The rows are grouped in 4 different ways at once. Each group adds its own fixed numbers to the row, and there is some noise. The rows also spread widely along 15 directions, which tell nothing about the answers.
Some rows, each with its group in each grouping after it:
[-10  -4  -4  -7 -10   9  -7   1 -11  -5   3   2 -18 -10   3  -5 -19  15
  17  -2   7  -3  -2  16   2   3   6   4  -3 -11 -18  -2  -5  -3  -5   5
  -2  -6  -5] | sizu gaz Q727 Pekop
[  3  -8   4 -16   0   2  -3  -6   1  -4   5  -3  11   2  -2   9   1  -2
  -3  -8  -2   2  13  -3  -6   5  -1  -5  16  -5  -6   3   2   2  -5  -5
   0  -5  -8] | Mem Moso Q365 gena
[ -5   8  -5   3  15  -8  -2  16  16   6 -14   4 -12   2   1  15   3 -13
   6 -13   4   3 -21   3   6  13   5 -14   0   6   4 -18   1  13   0  13
   2  10  14] | Mem naduk Q352 gena
[ -3  19   1  -6  29   3   3  -4   0 -12 -19  18  -4  13 -11  24  -2   4
  -9   0  15 -14 -12 -18   8   3  -8 -15   1  16   5 -10  -2  13  -6   8
   3  12 -11] | megad nepi Q727 vesis
[ -5  22 -11  -5  14  -8   8   1 -18  -5 -16  10  -1  -4 -11  22   5   5
  -1  -7  11  -5 -13  -3   5   6  -3  -8  -9   8  -2  -7   1  16   3   0
  -1  -3  -9] | vamo seri Q908 vesis
[ -1   3  -6 -11  -2  -7 -28  15   2   2  20   0   3  -5   9  26   7   4
   7 -13   1  -7  12  26   9  16 -13   2  -7   5  -5 -18  -1   6  -6 -12
   3  -2  30] | sizu naduk Q908 bukon
[-20 -37   9  -8   2   0  15  -1   7  -3   2  -4  11  -6   8 -13 -16  -3
  16 -23 -30  17  -8  -8  -4  -3  24 -12  14  -7  -3  10   3   0 -10  -2
  -9   0 -20] | megad seri Q352 bukon
[ -3  23  -5  -4   4   5  -7   7  -1   5  12   2   1  -3  -8   5  10   0
   6  17  13 -12   5   7   6  -4  -9  -6  -2   5   4  -4  -6 -15  -8  16
   5  13  16] | vamo Moso Q365 Pekop
[-29   9  -2   8   2   2  -1   3  19  -3  15 -14 -10  -6  18 -10  -7  13
  11  -8   3   7 -14  21   5   1  15  15 -19  -5 -12  -7   8  -6   5 -11
  -7 -17  -5] | naza gaz Q365 bukon
[  8 -19   6  -8   0  -3  -6   6   4  -5   1  10   6  -3   4  -5   7  -9
   8  -6  -9   3   9  -6  -4  -4  -4 -13  13  -5  12   6  -2  -2  -4   8
  -6  11   7] | naza nepi Q365 vesis
[ -9   4   2 -13 -13  -2  -3   8   5 -15  27  -5   2  10 -11   4   5   2
  24   3  11  17  12  19  -1   0  -4   4  -7 -16 -10  13   9 -17   9  -6
   3 -10 -31] | vamo Moso Q365 bukon
[  2   0  -4  10   5  -9  14   8  19  12   1  -2   2   4   0  10  16  11
   1  -9   8 -14  -5  -4  13   7   1  16   2  -1  10  -5   8  14   5 -12
   2 -11  -2] | Mem naduk Q908 bukon
[-22   9  -9  -5   7  -2  12   0  -7   6  -8   6   0   2 -13  15  -2  -5
  -4   2  -1  10 -14  -1   9  -2   5 -10 -17   5   1  -1  14   4   7  -4
   4   3 -14] | Mem Moso Q365 Pekop
[ 22   4   7  -4  11  -1   2   1   6 -18  -8  11   0   7  -3   0  13  -5
 -11  -1  11  -3   8 -12  -7   1  -7 -10  14  -5  10  -1  -1   6   5  12
  -8   7  -7] | megad gaz Q365 Pekop
[ 10  -9  -6 -10  -4   5  16  -5 -13  -8  21  -5  25   4 -17  10  17   8
  -9  -3  -8 -17  25  -3   2   4  -1  -9  -2  -4   0   4   6   7   0  -2
   3  -7  -8] | vamo gaz Q365 Pekop
[  2   4  -4   2  -1  -5  -6   3   0 -26  18   8  -6   3  14  -1   5   7
  -4 -14   5  -2   5  16   3   6  -8   5 -24  -8  -4 -12   6   8   9  -7
  -9 -10   2] | naza seri Q727 Pekop
[  5 -12   6  -9   7   7  12   6   5  -2  -1  -7   7   4 -25  12  -6   3
  15  -1   5   4   2   4  -2   2  10 -10   8  -8 -10  12   1   2   7   5
   9  -2 -24] | megad Moso Q352 gena
[-23  -5 -11  11  -8  -9  21   8  10  25  -9  -9  -7  -1  -4 -10   3 -15
   8  -2  -9  20 -23  -8   4  -3  17  -5   4  -4  10   8   8  -5   0   9
   4   6  -8] | sizu seri Q727 gena
[-11  15  12  -8  23  14  -4 -11  24  -3   8   4  -5  17  -2  12  -6  15
   3   9  24 -21  -1 -12   7  -3  -5  10  17   7   1  -5  -5 -11 -17   4
   9   6 -13] | Mem seri Q365 gena
[-21   7 -15 -16  -6   9 -10 -10   5  17   5  -9  -5 -15  10   3  -7   2
 -15  -6  -2  -2   4   6  -6   7  12   1  18  -6  -9 -14   2  -7 -11   0
  -2  -4  13] | Mem naduk Q352 Pekop
[-24   9   6   6  15 -15 -11   6   5   2 -22   8  -5  13   8  22  -6 -22
 -10 -10 -10  25 -30   0  11   6  -3 -16 -26  27   7 -14  11  13   3 -14
   2   8   7] | naza nepi Q365 bukon
[ -5  -2   0  17   1  10  15 -10   6   2  17 -10   6   9   2  -7   3  11
 -14   0  -5 -23   3  -7  11   2   3   6 -13   9  -3  -6   0   2  -7  -3
   7  -8   8] | naza nepi Q908 bukon
[ 13  11  -8  -7   1  -5   2   6   7 -19  24   4   8  -6  13   3  22  27
  27 -25  12 -37  11   2   7  15  -7  14  17 -13  -7  -8  -9   7 -19   4
  -9 -17  -2] | megad naduk Q365 bukon
[-15   5   2  -6  24  23  -9 -19  13   2  13  10  -6 -10  16  -4 -12  22
 -29  15   7 -24   9  -6   5 -19  -2  12   3   4  11 -13   1  -9  -5  -5
  -7  11  17] | Mem seri Q727 vesis
[ -2  17 -15 -16  -4  -3   1 -14 -31   9  -9   9   9 -21   1  10   5  12
 -13   2  -4 -15   6 -11   2  -2  -7   2   7   4   1   0  -3   5  -8  -8
  -6  -5   6] | megad nepi Q352 bukon
[  0   7  -6  18  10  -2  10  -4 -10  -3  -4   5   0 -11  14  -7   2  13
  -6  -7  -5 -23 -13  -6  12  -2   0   4 -17  11   3  -8  -4  15  -5  -3
  -8  -6  15] | megad nepi Q727 vesis
[ -3  -3  -3   0  -5  -2  -8   4  -5  -3   8  11  -7   5   7   6  -1  -4
   8  -8  -2  -7  -1   3  11   7  -7  -5  -5   5  -2  -9  -3   2 -13   2
   2   5  12] | sizu naduk Q365 vesis
[-10  10   8 -14  25  -3  -4   4   3 -14   5   3  21  -1 -10  18   7   0
  12  -2  -2   7  -2   4   1  -6  -4 -16  -7  10   3   3   4  -1  -1  -2
  -1   8 -11] | sizu Moso Q365 Pekop
[ 27   2  14  23   2 -13   5   9   8   1  -8 -24  19   5  -6 -11  23 -26
  -4   2  -5  19  -4  -2 -13  -2   1 -13   0   8   8  12  -3   5  11   7
   3  -3  10] | naza seri Q365 gena
[  2  24  -4   2   2   5   0  -8 -15  -3   9  -8  11 -11  -7  -1   7  16
  -6  20   9  -8   9   8  -1 -13  -5  10 -15   4  -3  10   0  -6   7  -9
   0 -11  -2] | naza gaz Q727 vesis
[  1  24  -3   7   5   0   8 -10  14  13  -8 -16   9  -9   7 -14  16  -5
 -13   2   5  -5  -5 -18 -12   0   7   2  28   3   3  -1  -6  -7 -12  13
  -5  -3   7] | Mem Moso Q352 Pekop
[ 23 -14  17  21 -13  -8 -14   5  13   0  -1   4  -8   4  20 -25   4 -12
 -14  17   2  19   4   5  -3 -17 -11  19  -5  -4  20  10   3  -6  19 -16
  -8   1  13] | megad naduk Q727 Pekop
[-26 -12  -6   5   4   0  13   9   6  -1  18   2  -1  10  -7  13  -8   2
   3  -7 -10   6 -10  19  20   2  10  -4 -41   1  -3  -8  20   8  15 -14
   7  -3  -9] | Mem Moso Q352 Pekop
[  7  -6 -16   7  -2  16  30   1 -10  10  14 -15   9 -20 -18 -15   5  26
  14   2   1 -36   8  -1   2  -5  18   0  10 -14  -8   8  -9   0  -8  21
   4  -8   0] | megad seri Q727 vesis
[  6 -14   1   3  -5  -6  14   1   4   1  -5  -1   6  -3  -1 -11   8  -6
  -7  -2  -7  16   1  -5  -5  -8   8   1   3 -11  11  12  12   4  15  -9
  -7  -5 -16] | megad naduk Q365 Pekop
[  4  15  -9  -6  -2   2 -11 -15   0  -4   1  -1  -6 -13  22   1   4  15
 -16 -19  12 -18   7  -1  -6  16  -4  16  17  -8 -13 -16  -6  10 -10  -7
 -13 -18  13] | sizu Moso Q908 vesis
[ -5  -3   0  13   1  -3   9   5 -13   2 -11  12 -13   1  -5  -3 -11  -2
   3  10   0   6 -18   4  13 -10   3  -2 -28   5   4   1   4   4  10  -2
   3   6  -3] | megad seri Q352 Pekop

New rows. What belongs after each?
[  7   4  14  -3   8   5 -14   0   7 -10  -6   8 -11   7   1  -1  -7  -4
   2  13  16   7  -1   2  -4  -9  -7   0   3   1   3   1  -1  -7   4   2
   0   7  -7] | Mem naduk Q365 Pekop
[ -3  -7   9  -3  12   2   4  -8  11   2  -6  -6   9  -4   1   3  -4  13
   3  -6   3  -1  -3  -7  -3  -4   8  13  16   1  -2   7   2   6  -1 -18
  -2 -13 -20] | Mem naduk Q908 vesis
[-10  25 -10 -10  20  -3   3   7  10  -3  -1  -4   9  -3  -9  17  16  -3
   2 -10   4  -6  -7   0  -2  12   6 -21   6   7  -1 -13  -1   4  -8  20
   0   6   5] | naza gaz Q352 Pekop
[  1 -11  -1  -5 -10   7  -4  -4  13   6  -3  -6 -13  14   6   4  -5 -15
 -15 -17   2   1   4  -7  -5  23   7  -8  28  -6 -10 -16  -2   5 -14   9
   3  -1   8] | vamo naduk Q365 gena
[  2   1   2  11  -3  -5  -3   3  -9  -8   7  10  -3   4   9  -2   1  -1
   6   2  -3  -4  -5   6  12  -4  -8   4 -24   8   3  -5   1   4  -1  -8
  -1  -1   6] | Mem naduk Q365 Pekop
[-25  10 -23  -1  -7   8  31 -13   4   7   9  -5  -7 -14   5 -22   8  19
  -4  -7   2 -14  -5 -12   1  -1  21  10  11 -23  -2  -1   9  -6  -4  11
 -10 -11 -21] | sizu gaz Q365 Pekop
[ -8 -12 -10 -15  10  -8   2   5  12 -12   1  24  -5   2  16   6   7  -6
  -9 -28 -11  -4   0 -12   4  11   0 -14  12  -8  14 -19   9  13  -7   7
 -14  13   4] | Mem naduk Q727 Pekop
[  1  18   6  -9   8  10 -10 -12 -11  -4   9 -15  21   3 -16  25  -1  12
  -1   7  10 -11  11  10   0   2  -8   3  -7  16 -21   4  -4   1  -6 -17
  12 -17  -6] | naza Moso Q365 vesis
[ 12   4   0   1   9   0   5   1  14 -12   2   4  -3  11   0   6  13  -4
 -20  -6   8  -3   6  -4   0   5  -3  -5   0  -5   6 -10   8  11  11   1
  -3   0  -2] | megad naduk Q365 bukon
[-19   1 -10  -9   9   0  -1   7  16   3   9  15 -10   2   3  13   2   7
  -3  -5   6  -5  -4   4  14   3  -3   1  -4  -6  11 -12  11   1   2   0
  -2  11   3] | sizu Moso Q727 Pekop
[  2  -6   5  -8   8  -3 -17   0  -2   2 -12  12  -6  -2   6  21  -9   3
 -13  -5   1   0  -1   4   7   4  -9   1  -5   7   4 -10   3  14   7 -18
  -2   1  12] | megad nepi Q352 bukon
[ -5   8   6   2   3 -11   7   3 -26  -2 -14 -18  20 -15 -15   2  -3  -5
  31  -3 -14  21 -20   7  -7  -7  11 -15 -14  12 -14  21  -6   3   1  -1
   2 -10 -20] | sizu nepi Q352 gena
[ 27   1   2 -12  -5  11  -4  -2 -22 -10 -14  -2  -7  -7 -20  10 -11   9
  16  -4  20 -12   9   7 -11  12   0  -6  18 -11 -27   4 -14  10  -2  14
   4 -14 -12] | Mem Moso Q352 vesis
[ 22 -16  -1  12  -7  -1   7   9 -11   2 -15   2  -9  -6  -4  -3  -1   3
  -5  -3   3  -3  -2   7   4   3   5   0 -10  -8   0  -2   2  20  17  -2
  -3  -7   7] | megad gaz Q365 Pekop
[ -2  14  -2   1   2  -3  -1  -6  12  -6  22  -2   5  -3  17  -8  15  13
  -2  -5   7 -17   8  -5   1   0  -6  16  10  -3   3  -6  -4  -6 -11  -3
  -7  -9   5] | Mem seri Q908 bukon
[-20  10   0   1 -12   5  -4  -6   9   0  24 -11   1  12   2  -8   2  -3
  10   5   1   2   3   2   1   0   1   1   0   3 -10   5  -2 -23 -16   4
   7  -4  -7] | naza nepi Q365 vesis
[  5  -7   0  -4  -8   6   7  -3  -7   2   3  -4   3  10 -15   9  -1   2
  15  -8   5 -13   4  -5   5  13   1  -6  14  -1 -15   3  -7   3 -18   9
  11  -5 -10] | sizu Moso Q365 vesis
[  8  -4  -4  12  -6   3   7   8  18  16   8  -2  -8  16  -5  10  10   6
   1   0  14 -24   2  -1  18  11  -4  12   5  -1   4  -9   2   7  -5   0
  14  -4   9] | Mem naduk Q365 bukon
[ -3   1   6   9  11  -1  13  -3   9 -17  -4   5  -5   5  12 -15   1  -6
   0 -11  -3   4 -13 -13  -1  -3   7  -6  -1  -1   3  -3   3   4  -2   8
 -11   0 -15] | Mem naduk Q365 bukon
[-14  -7  10   0  14   4   1  11  17   1  -1 -11   0   8 -10  13 -10  -7
  11  -7   1  16 -13  13   2   5  12 -12  -9   5  -8  -3   7   4   6  -1
   8  -1 -11] | Mem Moso Q365 bukon
[ -3 -15   5   0  -6  14  12  -8   3  -6  24 -10   2   7  -8  -6  -9  23
  11   2   6 -14  12   6   4  -3   7  15  -4 -12 -14  11   2  -5   2  -8
   7 -17 -24] | Mem nepi Q908 gena
[-22 -10   7   1  10  16   5 -17   3  -1  26  -1  11  -3  11 -12  -9  15
 -10  11 -16 -12   7  -3  10 -20   4   6 -16   7   6   3   5 -12  -5 -11
  -1   6   4] | sizu nepi Q365 gena
[ 18   0   8   0 -10  -1 -15  -2   4   2  -1 -11   4 -18  15 -27   7 -10
  -3   5  -3   8  10  -2 -22  -6   2  -2  28  -7   2   8 -13 -14  -5  12
 -12   1  19] | megad nepi Q352 Pekop
[ 10  -3  17   4   7  -5 -15  14   7   1  -5  -1   6  17 -15  22   0 -19
  -6  14   4  22   1  11   3  -4 -13 -10 -15  16   8   5   6   4  16 -12
  13   8   4] | Mem Moso Q727 bukon
[-10 -20  -8  -5   3 -10   5  26  23  -5  20   4  -3 -12   7  -8  12   0
  17 -16  -8  15   1  20   0  -2  13  -7  -6 -24  14  -2  13  -2  18   7
 -12   8   2] | megad seri Q908 Pekop
[ -8   2  16  -1  33  -5  -6   0  31 -12  -6   5   7  14  12  11   4 -12
  -1 -18  -4   1 -15 -16   1   7   1 -16  12  19   9 -13  -1   7 -13   5
  -4  12   3] | Mem nepi Q352 vesis
[  8  -9  -3  -5  12   9   5   5  -8   1  13   4  15 -15 -10   6   4  11
  -4   6  -8 -18  14   8   6  -8   1  -9 -11   0   5  -1   1   3   5   4
  -1   8  18] | megad Moso Q352 Pekop
[ -6  21   7  -7   3   4 -10 -16  -4  -6  18   3  14   0   9  -4   6  11
   2  15   4 -18  10  -9   2 -13 -13   9   5  13   3   5  -8 -18 -20  -4
   0   0   1] | Mem nepi Q365 Pekop
[ -6  -4  -5  -8  -1   5  -1   5 -10 -13  -6  23 -27  -2   4  -3 -17   3
  11 -10   8  -4  -7   3   4   8   2  -8  -1 -12 -10 -11  -5   1  -7  18
  -7   9  -4] | megad Moso Q908 Pekop
[-11  35  -3  -9  -1 -10 -20   1  -4   3 -12  -2 -12  -1  -2  14   3 -13
   0  11  19  26 -11  10  -7  -1  -9  -1  -2   3  -3   0   3 -10   7  -3
   2   1  -5] | sizu seri Q365 gena
[-17  13 -12  -8  -6 -10 -11   1  11  -7   6   0 -12  -3  18   0   7  -7
 -14 -18   4  18  -3  11  -7  12   2   2  -2 -12  -3 -16  10  -1   7  -5
 -12  -8   3] | naza seri Q908 Pekop
[ 25 -13  10   7   5  -6  14  -7 -12  -7  -7  -3  28   1  -8  -2  17  -9
 -14  -1 -15   2  10 -18  -6  -9  -3  -9   4   7  13  15   3  13   7 -10
  -4  -3  -7] | vamo naduk Q365 vesis
[ -8   1  -1  -7   9   4  13  -1  13  -1  -1   3   0  15 -16  13   1   0
   9  -8   8  -4  -5 -11   5   9   5  -7  13  -1  -5   1   2   1  -8   8
   8   0 -22] | naza Moso Q352 vesis
[-18   7   1  18  14  18   7   7   3  13   4 -13 -11 -21  -1 -22 -17   8
  12  23   1  -1 -17  19   6 -22  19  -2 -27   2  -3   2  -3 -14   8  15
   2   8  14] | Mem Moso Q365 gena
[ 14 -48   5   7   1  -2  -1  20  16  -6   6   1  -7  -9  14 -17  -3 -17
  -3 -24 -21  15   6  12  -8   5  15 -21   2 -17   8  -9   3  11  13  12
 -14  11  27] | megad seri Q908 vesis
[-11   4   8  21  -4   7  16  -3  19  15   1 -27   0  11 -10 -14  -3  -3
   4  16   8  12 -13   2  -1  -9  17  11  -4   3  -6  12   6 -11   7  -5
  13 -13 -23] | Mem naduk Q365 Pekop
[  1  27  -2  -7   6 -12   6   3   5  -7  -4  -4  10  -7 -11  -4  25  -7
   5  12  12  22  -1  -4 -15 -16  -1  -5   5  -9  13  20  11 -10  20   3
  -8  -2 -28] | Mem nepi Q365 vesis
[  6   4  12  -9  18   5 -30   1  20 -15  13 -13   1  -8  16   7  -4   5
  -6 -12  10   4  10  22 -14   7  -2   0   6  -2 -10 -15  -4   3   5  -5
  -8  -5  20] | sizu seri Q908 gena
[  3   4  -1  13 -11 -12  -3  -1   1 -28   6  28 -25   2  34 -32   5  -2
   6 -11   2  -1  -9  -5   5  -2 -11  10 -15 -14   8  -7  -2  -3   0   8
 -21   1   3] | naza nepi Q352 Pekop
[-12  45  -7  11  13  -1  -4  -1  -2  14 -23  -3 -11   1  -6  15  -1   0
   6   8  21 -12 -30  -2   9   8  -2   1  -4  24  -9 -13 -12   1 -16  10
  10   0   9] | naza naduk Q352 Pekop
[-16  18 -13 -13   4   1  -6  -5  -3  -5  21   6   5  -8   6   9   9   8
 -14  -1   2  -6  12   7   4   1  -6   2 -10  -1   1 -10   6  -5   1  -8
  -7   0   8] | vamo Moso Q908 vesis
[ -5  -2   3   1  21  18  16  -3 -10  -7  23 -15  30  -8 -18   4   1  14
   8   4 -13 -22   9   6   5 -10  10 -16 -18  12 -10   3  -2   1  -7   6
   7  -1   1] | Mem Moso Q365 vesis
[ -7 -17  -6  -1 -10  -5  -1  12  19  -5   6  -4 -15   0  10  -3   0  -1
   9 -25   2  12  -5  18  -2  15  11   0  -3 -22  -8  -9  12   8  13  -2
  -7 -13  -4] | naza nepi Q365 Pekop
[  8  -4  12  -1  20   1  -1   0  16  -1  -7  -4   9  -9   8  -3   3   5
   2  -7  -2  -8   0 -10  -6  -2   5  -3  21   4   6  -3  -7   5  -6   5
  -7   2   6] | Mem gaz Q352 bukon
[ 12   8  10  10  -2   6  -5 -15  -4  14  -6 -12   7  -5   3 -11   0  -3
 -25  22   1  -3   7 -11  -7 -13  -4   7  11  12   5   7  -9  -9  -4  -5
   3   0  17] | megad seri Q352 bukon
[ 22 -15  14  19  -8  -3 -20   9  13   3  10 -15  -1  -6  14 -12   2  -7
  -1   1   0  10   7  22  -6  -2  -2   9  -6  -2   1   0  -4   1  14 -10
  -2  -7  30] | sizu seri Q352 vesis
[-18   9 -18  -5  -5  -4   1   8  -1  23   7   1  -2  -7  -2  13   6   0
   8  -1  -3 -10  -5   5  14   7   3  -1   2   4   3 -10   0  -3 -12   5
   7   6  18] | vamo naduk Q352 gena
[  8   5  -4  -1   8  -4  13   1   4  -9   0   1   6  -1  -2   3  16   4
  -7  -9   4  -4   3  -5  -1   1   1   0   1  -8   6  -1  10  13  11  -3
  -7  -9 -12] | Mem naduk Q365 bukon
[-19   4 -14   9  -8   4  19   0  -7   7   0  -3 -12  -6   1 -11  -6   7
  13 -10  -2  -9 -17  -3   9   7  13  -1  -2  -5 -12  -4  -3   0 -13  14
   0  -5  -5] | sizu Moso Q727 bukon
[ 18 -18  22  11  -6  -2  -5  -7  -2   8 -23   2  -1   5   1  -8  -8 -12
 -19  17   0  23   1  -9  -5 -16  -8  11   1   4  11  18   5   3  18 -23
   0  -2  -4] | naza Moso Q365 bukon
[ 13   7  -1   1 -13  -9   0  -7   5  -8  -2  -1  -3   1  13 -12  15  -8
 -13 -11   2   5   6 -11 -11   9  -2   4  19 -11   0  -1  -1   2  -1   3
 -11 -11  -1] | naza gaz Q352 bukon
[ -8 -10  -7   1 -11   4  23  -9  -7  -4   7   7  -4   8  -4 -10  -2   3
   7  -4  -4  -5  -1 -13   7  -3   8   2   1 -10  -3   7   6  -2  -6   2
   1  -6 -27] | Mem naduk Q365 vesis
[-15  15   4 -16   8  -2  -7 -11  -4  -5 -12   5   0  12  -7  17  -5 -18
 -20   3   2  23  -5 -11  -6  -1  -3 -17   4  10   0  -2   8  -2  -1  -3
   3   7 -17] | Mem seri Q365 bukon
[-20  -3  -6  -5   3   4  16   3  -4  15 -13  -6   4  -2 -17   2  -7 -18
   0   0 -15  16 -12 -11  -3   0  17 -29  11   7  -1   5   0  -5 -12  20
   6  16  -6] | megad Moso Q727 bukon
